The rows are grouped in 4 different ways at once. Each group adds its own fixed numbers to the row, and there is some noise. The rows also spread widely along 13 directions, which tell nothing about the answers.
In the rows, 128 means zero.
Some rows, each with its group in each grouping after it:
[165 114 143 125 148 121 156 148 197 118 140  84 139  92 119 153 132 120
 110 132 145 179 140  78 106 131 157 130 141 111 101 117 157 131 109 155
 124  98] : z742 z460 M V
[128 144 106 169 167 144 174 122 126 107 131 143 104 103  72 118 178 114
 152 106 135 126 131 110 134 174 123 166 114 115 130  85 161 135 179 108
 127 108] : z742 z133 D T
[130 137 120 141 124 151 134 106 106 123 147 160  99 117 131 138 100 138
 124 122 139 111 106 130 164  93 108 120 116  85 160  83 138 110 157 111
 119 116] : z296 z799 U F
[151 137 120  81 155  93 127 152 124 101 102  77 122 108 164 139  98 169
  63 153 127 118 124 121 169  93 179  88 117  62 149 105 137 108 129 152
  79 138] : z755 z146 C S
[113 152 113 132 147 126 150 134 148 129 138 135 115  94  91 121 151 121
 135 131 148 114 137 118 133 129 130 132 170  78 125 102 154 160 158 135
 122 110] : z755 z841 M S
[133 143 116 113 132 116 126 146 151 119 136 108 144  99 106 117 134 120
 106 130 133 124 140 120 119 136 148 141 148  98 102 122 163 153 133 143
 101 132] : z912 z133 Y V
[128 130 127 142  99 131 114 120 141 115 163 132 130 110 146 143 105 128
 108 103 121 138 121 122 162 121 143 130 117 110 126 132 150 109 124 120
 128 111] : z912 z799 U F
[126 137 114 172 169 115 139 152 102 129 110 150 133 106 102 107 168 118
 144 123 139 120 120 129 143 127 137 150 144  95 122 123 153 131 148 160
 111 150] : z296 z460 D T
[124 132 112  94 100 136  97 115 131  97 102 107 103 128 107 130 144 137
 105 119 108 100 127 119 170 119 130 144 103 126  92 115 125 154 145 116
  95 134] : z296 z146 C S
[169 125 132 167 160 127 154 149 153 101 118 116 119 119 141 133 120 139
 111 121 151 167 122  89 137 136 161 140 131 132 115 124 147 118 132 140
 125 145] : z912 z841 Y T
[128 106 131 171 130 136 144 167 140  89 136 110 145 127 121 106 140 102
 123 108 117 148 121 106 159 204 128 116 139 139 117 131 178 135 110 135
 104 132] : z912 z799 U F
[129 136 116 124 147 106 116 137  89 144 118 113 146 112 134 107 124 142
 101 130 144 100 106 154 132 117 146 149 117  89 129 101 132 101 149 135
  99 167] : z755 z133 U T
[130 153 126 105 149 129 158 116 157 128 144  92 109 100 123 126 116 154
  90 132 117 140 125 103 139 134 144 127 160  83 118 103 136 125 122 130
 119 105] : z912 z841 Y F
[107 125 129  99 112 109 106 113 147 126 161  79 142 106 141 132 109 124
  83 108 108 142 127 126 144 161 139 132 112 114 100 115 149 101 114 104
 129  93] : z742 z146 M S
[137 108 137 129 127 147 143 118 143 122 144 126 116 127 113 134 109 120
 107 126 144 123 108 122 130 123 101 105 142 101 142  86 151 137 128 120
 111 116] : z742 z460 C T
[129 103 132 140 160 162 159 123 161 116 116 104  81 132 110 163 148 124
 125 128 125 176 119  71 201 123 100 111 106 109  98  84 138 114 125 128
 163  79] : z742 z799 C F
[157  92 130 164 165 125 146 177 135  96 106 107 136 125 141 124 140 121
 117 124 149 146 111 107 153 148 144 112 131 127 133 127 147 116 124 165
 107 161] : z742 z460 M T
[117 123 126 157 164 111 127 127  90 167 129 132 140 110 139 115 126 128
 123 124 145 129 100 143 147 101 129 147 126  92 128 112 126  79 140 149
 146 152] : z742 z133 M T
[133 137 108 113 110 142 106 114 114  99 138 135 103 124 130 128 116 146
 101 116 136  84 112 144 149 123 125 127 123 110 140  94 131 136 163 100
  94 142] : z296 z133 C T
[135  94 153 129 140 110 115 112 121 170 128  93 159 115 167 113  99 143
  96 126 109 151  95 124 127  89 139 145 121 122 117 125  95  55  99 155
 133 151] : z296 z799 M V
[145 128 114 188 148 142 144 151  91  97 117 168 118 118 119 125 137 121
 155 117 159 123 120 127 163 132 126 140  82 117 156  95 157 113 174 127
 117 139] : z912 z799 C F
[112 111 144 134 115 139 113 112 127 172 111 137 139 141 103 113 113 112
 112 140 123 119  93 130 139  79  82 130 173  90  97 115 140 154  99 157
 117 152] : z912 z146 C T
[126 137  99 137 111 136  97 150 114 105 125 159 122 113 105 126 147 116
 133 119 165  79 124 151 142 116 121 130 133  97 136 111 155 164 170 136
 100 155] : z912 z841 C T
[123 181  99 104 121  88 106  99 124 144 156 134 125  78 123 146 115 141
 104 111 132 120 138 139 143  78 182 172 106  69 109 132 144 109 162 124
 129 103] : z742 z460 Y V
[100 129 119 158 130 111 123 108 107 142 142 132 142 108 114 122 148 110
 123  98 102 137 118 135 158 144 128 164  90 105 106 108 149  97 131 117
 140  93] : z755 z460 D T
[143 123 136 128 121 118 115 125 144 145 140 106 161  92 117 112 148 140
 114 115 123 123 122 139  79 140 155 178 137 136  95 130 124 122 130 131
 103 151] : z296 z133 C T
[141 111 153  97 156  90 111 136  84 167  84  83 168 113 142 122  96 137
  78 173 115 120 100 146 147  64 138 118  92  53 128  91 141  82 104 179
  79 148] : z742 z133 C S
[139 144 142 163 146 115 157 127 168 147 150 117 151  82  95 107 155 128
 128 107 114 152 136 111  85 158 163 180 162 120 100 146 149 137 124 147
 118 119] : z912 z799 C T
[133 160 123 162 124 114 129 130 127 117 151 163 128 101 119 157 112 111
 124 126 118 155 134 105 165 115 145 133 120  68 117 125 201 133 128 134
 114  69] : z296 z799 M F
[133 143 144 171 174 133 179 111 108 150 124 151 118 120  95 100 107 121
 133 142 134 148 113 108 124 133 109 156 146  95 123  84 171 129 143 120
 115 114] : z296 z799 Y S
[130 100 150 143 121 144 146 107 117 149 113 117 148 122  88 107 139 113
 131 121  98 132  98 124 121 132 102 171 105 130 104 100 129 117 115 135
 108 127] : z742 z460 C F
[126 156 110  90 156 142 159  95 135 129 114  94  71 115  99 103 142 165
 107 115 139 106 119 117 144 128 137 173 137 122 103  92  90 133 179 100
 132 145] : z742 z460 Y S
[146 160 116 139 151 113 124 131 119 130 148 149 126  91 125 148 112 128
 120 141 171 125 133 129 117 109 137 131 130  62 135  82 177 127 159 126
 115 100] : z296 z841 M T
[167 122 139 122 124 127 146 139 138 103  92 111 136 112 107 132 127 133
 108 147 130 118 121 111 126 101 147 135 107 100 139  98 146 144 141 153
  68 141] : z755 z841 U S
[104 131 136  99 105 125 126 104 165 146 161 104 129 109 114 138 110 125
  87 123  89 134 117 118 157 112 130 108 171  67 106 131 153 142  90 139
 114  85] : z742 z460 C F
[107 149 119 122 131 134 134 104 117 136 131 118 119 120  79 108 133 112
 105 125 116 110 122 128 136 157  90 145 126  89 107  76 164 148 140 111
 107  95] : z912 z799 Y T

New rows. What belongs after each?
[154 153 108 114  59 149 102 109 172  56 137 117  95 126 102 144 134 131
  95  79 111 118 135  99 156 163 155 172  92 161  88 134 147 178 162  80
  95 114] : z912 z799 U T
[130 124 125 127 157 116 116 138 123 151 106 110 137 107 110 126 156 132
 120 141 133 128 123 125 130 109 125 139 134  93  99 107 136 127 127 157
 114 140] : z296 z146 C T
[105 133 133 141 131 139 110  86 100 203 140 164 113 131 124 116  95 131
 123 128 166 125  89 149 134  57  85 161 163 100  89  95 116 111 139 117
 167 149] : z296 z460 Y T
[146  85 161 188  85 141 139 100 139 123 165 154 182 110 131 127 104  97
 131  97  96 147 109 120  95 122 129 158  86 151 154 120 151  90 107 123
 115 113] : z912 z133 D V
[140 125 131 171 175 136 161 119 107 134 122 143 106 128 143 116 117 141
 118 127 134 141  97 109 159 108 127 134 139 102 138  96 132  94 140 129
 134 146] : z296 z133 D T
[135 135 131 137 134 119 110 142 140 149 108 114 135 126 116 125 132 118
 109 138 139 151 116 109 145 106 133 160 147 104  60 127 153 147 116 157
 129 145] : z912 z133 M T
[122 137 128 151 152 134 141  92  88 178 158 162 139  95 125 118 100 137
 131 128 165 104 108 165  88  87  97 151 115  79 171  61 125  79 159 116
 138 132] : z912 z146 Y T
[113 184  94 128 190 104 128 144  96 143 135 123  94 105 128 109 127 144
 112 130 181 121 128 132 163 142 136 144 143  67 106  86 154 113 177 116
 147 125] : z912 z799 M T
[164 120 139 176 157 121 143 132  83 142 102 148 153 115 136 111 111 135
 125 134 155 123 101 139 110  90 137 160  94 108 161  97 131  84 149 154
 102 175] : z912 z841 Y T
[127 112 125 129 172 121 140 146  95 108  93  94 123 129 132 100 126 136
 103 140 123 118 111 121 163 153 124 114 114 114 133  90 140 105 135 137
  91 151] : z296 z841 Y S
[124 120 137 205 111 115 144 136  92 121 137 181 178 112  95 100 120  80
 149 108 109 122 115 142 127 148 132 155 108 108 158 130 202 131 132 137
  77 125] : z755 z799 U S
[ 89 108 130 109 126 119  86 117 134 162 163 101 136 120 152 146 109 115
  92 124 134 142 114 136 169 111  90 103 126  79  90  86 146  92  96 121
 170  87] : z912 z460 D T
[144 159 123 154 161 121 154 142  96 131 113 148 128 108 113 102 117 137
 125 139 142 116 116 130 142 114 145 141 141  75 143 110 159 130 150 151
  90 145] : z912 z799 C F
[151 130 127  90 110 132 101 124 155 129 166 115 134  99 150 136  96 146
 100 128 171 114 123 135  91  96 143 132 152 113 119 103 124 128 146 116
 117 147] : z296 z133 M V
[125 131 126 144 162 111 128 141 129 164 129 126 143 101 110 133 139 113
 126 140 158 144 121 127 123 105 124 133 155  72 108 113 159 126 124 164
 135 129] : z742 z146 M T
[139 119 144 131 110 126 123 123 154 133 162 111 156 109 133 130 100 122
  89 124 122 136 120 128 104 127 133 128 143 105 117 117 161 126 102 133
 106 119] : z912 z133 Y T
[130 119 142 185 110 119 128 135 131 142 146 160 162 125 133 136  99  96
 129 120 128 169 110 114 142 110 134 140 140 106 101 140 189 128 101 141
 129 114] : z755 z146 M F
[143 156 127 160 160 114 142 125 108 140 120 156 114 112 125 135 115 134
 118 145 133 136 113 112 153  77 142 141 141  62 126 111 157 123 140 154
 115 123] : z296 z133 M T
[108 147 102 117 115 116 116 138 134 105 172 136 132  95 131 120 116 128
 111 105 155  98 141 154 129 148 150 113 164  99 142 124 167 145 157 104
 109 128] : z755 z146 Y S
[146 163  97 107 112 146 121 124 153  92 144 140 102  87  79 134 169 142
 136 108 158  81 145 132  95 143 142 165 140 117 123 102 137 182 196 104
  93 128] : z296 z841 C T
[112 122 129 130 109 128 111 122 126 135 133 127 143 109 114 100 138 128
 122 107 118 100 119 146 135 123 134 152 138 126 121 136 123 129 139 135
 113 153] : z912 z799 C S
[129 121 137 151 117 131 127 152 147 102 150 120 145 125 131 131 101 101
 105 127 127 151 120 105 153 168 120 101 145 103 116 111 198 142 104 129
 108 101] : z912 z841 M F
[100  81 141 136 158 138 139 104 116 170 148  84 148 102 112 131 152 114
 122 122 116 140 108 135 121 154  74 135  71 108 130  48 124  53 121 117
 154  89] : z742 z133 U T
[134 135 129 145 139 106 145 115 123 145 137 133 150  72 123 122 146 152
 135 112 118 113 133 144 100  92 176 171 107  99 159 127 111  88 155 148
 114 134] : z755 z146 C S
[102 123 123 118 101 144 104  99  81 124 110 128 123 163  98  91  97  95
  96 125  98  98  89 128 173 154  65 137 107 114 101  76 162 144 130  96
  89 120] : z296 z799 M V
[145 135 139 167 184 122 180 134 137 146  84 124 122  96  89 127 178 140
 144 146  98 160 124  81 146  99 150 164 135  90 105 125 133 120 123 187
 113 121] : z296 z841 C F
[110  97 129 138 112 140 106 122 121 122 125 112 134 137 120 130 135 107
 108 120 101 126 104 124 166 141  93 120 108 119 103 102 151 118 108 128
 113 121] : z296 z133 U T
[124  86 159  94 131 122 113 118 123 164 117  53 151 139 156 133  86 130
  67 149 101 163  91 117 164 118 100 110  92  97  86  76 131  69  69 133
 127 108] : z755 z799 U F
[116 168 114 125 115 112 106 104 109 141 155 128 130  96 132 123 116 144
 108 105 124 127 126 142 146 128 153 185  90 106  92 110 140 101 153  96
 135 111] : z912 z133 C F
[146 169 110 138 124 125 136  97 100 126 133 151 129  81  96 137 144 141
 140 119 122 107 135 137 106 113 142 193  64  95 135  82 139 109 177 112
 100 101] : z296 z146 M F
[121 110 130 167 146 119 125 158  94 146 127 136 165 111 146 101 120 119
 129 127 145 121 101 145 139 119 126 122 144 100 147 123 141  93 122 169
 115 168] : z912 z841 M F
[126 102 118 112 105 127 113 115 123 111 147 107 143 107 150 110 133 143
 106  88 119  95 110 150 127 121 151 145 103 145 150 118  84  84 147 116
 118 159] : z755 z460 D V
[117  76 129 162 104 164 116 133 152  75 152 111 118 156 145 125 121 106
 107  81 124 151 107 105 170 211  96 109 111 188 107 109 153 120 115  80
 143 121] : z912 z146 C T
[119  97 153 137 175 140 162 129 108 172 131  92 150 128 114  97 110 108
 113 152 141 155  99 124 119 169  71 122 134  97 110  43 160  97 104 114
 131 108] : z755 z799 D F
[129 145 130 155 172 115 158 123  99 173 128 144 134  87 132 104 135 157
 133 138 122 115 107 133 126  70 151 153 161  68 152 127 106  86 141 177
 119 159] : z296 z133 M F
[117 110 119 117 140 131 131 142 136 121 123 105 118 125 127 127 130 120
 107 135 139 121 113 115 169 113 115  99 142  97 124  97 137 128 130 144
 122 140] : z755 z133 U V
[133 132 128 122  69 165 127  92 150 123 152 148 127 114  93 122 124 130
 128 105 119  92 116 137 101 112 111 156 141 125 131 110 124 162 142 108
  99 135] : z912 z146 C F
[128 121 115 187 142 124 132 147 101 108 134 167 146 108 118 120 152 105
 143 111 127 116 122 134 147 139 133 131 121 106 150 120 173 122 147 142
 106 136] : z296 z133 D T
[142 120 115 136 137 117 118 154 163 102 164 124 129  91 165 146 127 139
 116 110 155 140 141 111 143 109 175 107 154 111 140 150 132 106 139 149
 135 134] : z296 z799 M V
[131 105 147 120 126 124 125 121 139 128 161  90 154 121 151 111  83 117
  84 117 124 144 109 120 123 159 121 116 126 122 125  93 153  97 104 109
 118 115] : z912 z799 D V
[147 148 122 144 133 102 132 138 126 143 106 128 146  87 113 120 161 148
 132 116 116 130 125 131 129  88 192 190 120 108  97 156 119 120 140 171
 106 155] : z755 z460 C F
[142 132 114 101 123 135 109 137 139 100 133  89 114 113 133 130 124 139
 107 119 160 124 135 124 135 160 136 156  82 142  91  78 138 121 167  90
 129 128] : z912 z133 M S
[117 123 114 133 123 125 108 137 131 124 112 110 139 110  92 102 180 112
 135 103 115 118 126 120 136 154 140 178 125 146  78 142 128 138 143 142
 110 155] : z296 z799 U V
[ 86 102 133 152 156 135 134 115  88 152 135 119 139 127 123  89 126 112
 125 119 118 122 102 138 148 168  84 133 121 124 120  82 145  87 128 109
 135 126] : z296 z841 Y S
[106 160 118 110 109 120 124  88 151 162 162 135 126  67  94 141 150 136
 130 108 124 106 137 139 115  84 151 171 138  80 122 129 123 124 159 132
 135 104] : z742 z841 U S
[130 111 137 144 160 114 139 148 125 119 127  88 155 105 123 117 132 116
 115 132 125 152 131 114 121 185 124 125 105 115 117  89 176 101 118 125
 105 110] : z296 z146 U S
[ 94 109 128 149 134 117 132 144 131 125 159 124 151 107 114 117 130  88
 125 117 124 130 126 133 151 174 110 102 147  92 132 111 191 126 115 131
 123  95] : z742 z460 M S
[106 145 109 135 130 101 109 127  85 133 141 132 150 103 123  96 124 123
 105 104 119  85 108 163 142 150 148 138 134  85 151 132 151 113 145 132
  89 148] : z742 z841 C T
[120 131 118 136 121 143 141 117 142 109 167 125 120 104 122 103 131 139
 109  93 124 100 123 136 119 160 138 136 162 127 153 127 124 129 149 113
 110 141] : z912 z799 Y T
[137  88 129 134 127 119 107 146 148 122 127 103 152 107 140 161 144 121
 110 124 134 148 124 123 142 104 138 118  96 115 118 116 136  99 112 157
 130 123] : z755 z841 Y T
[119 103 138 168 181 101 146 136 100 143 105  84 161 114 112 126 153 101
 115 129  91 176 119 107 155 174 121 152  51 108  96  89 173  68 106 145
 128  88] : z742 z133 Y T
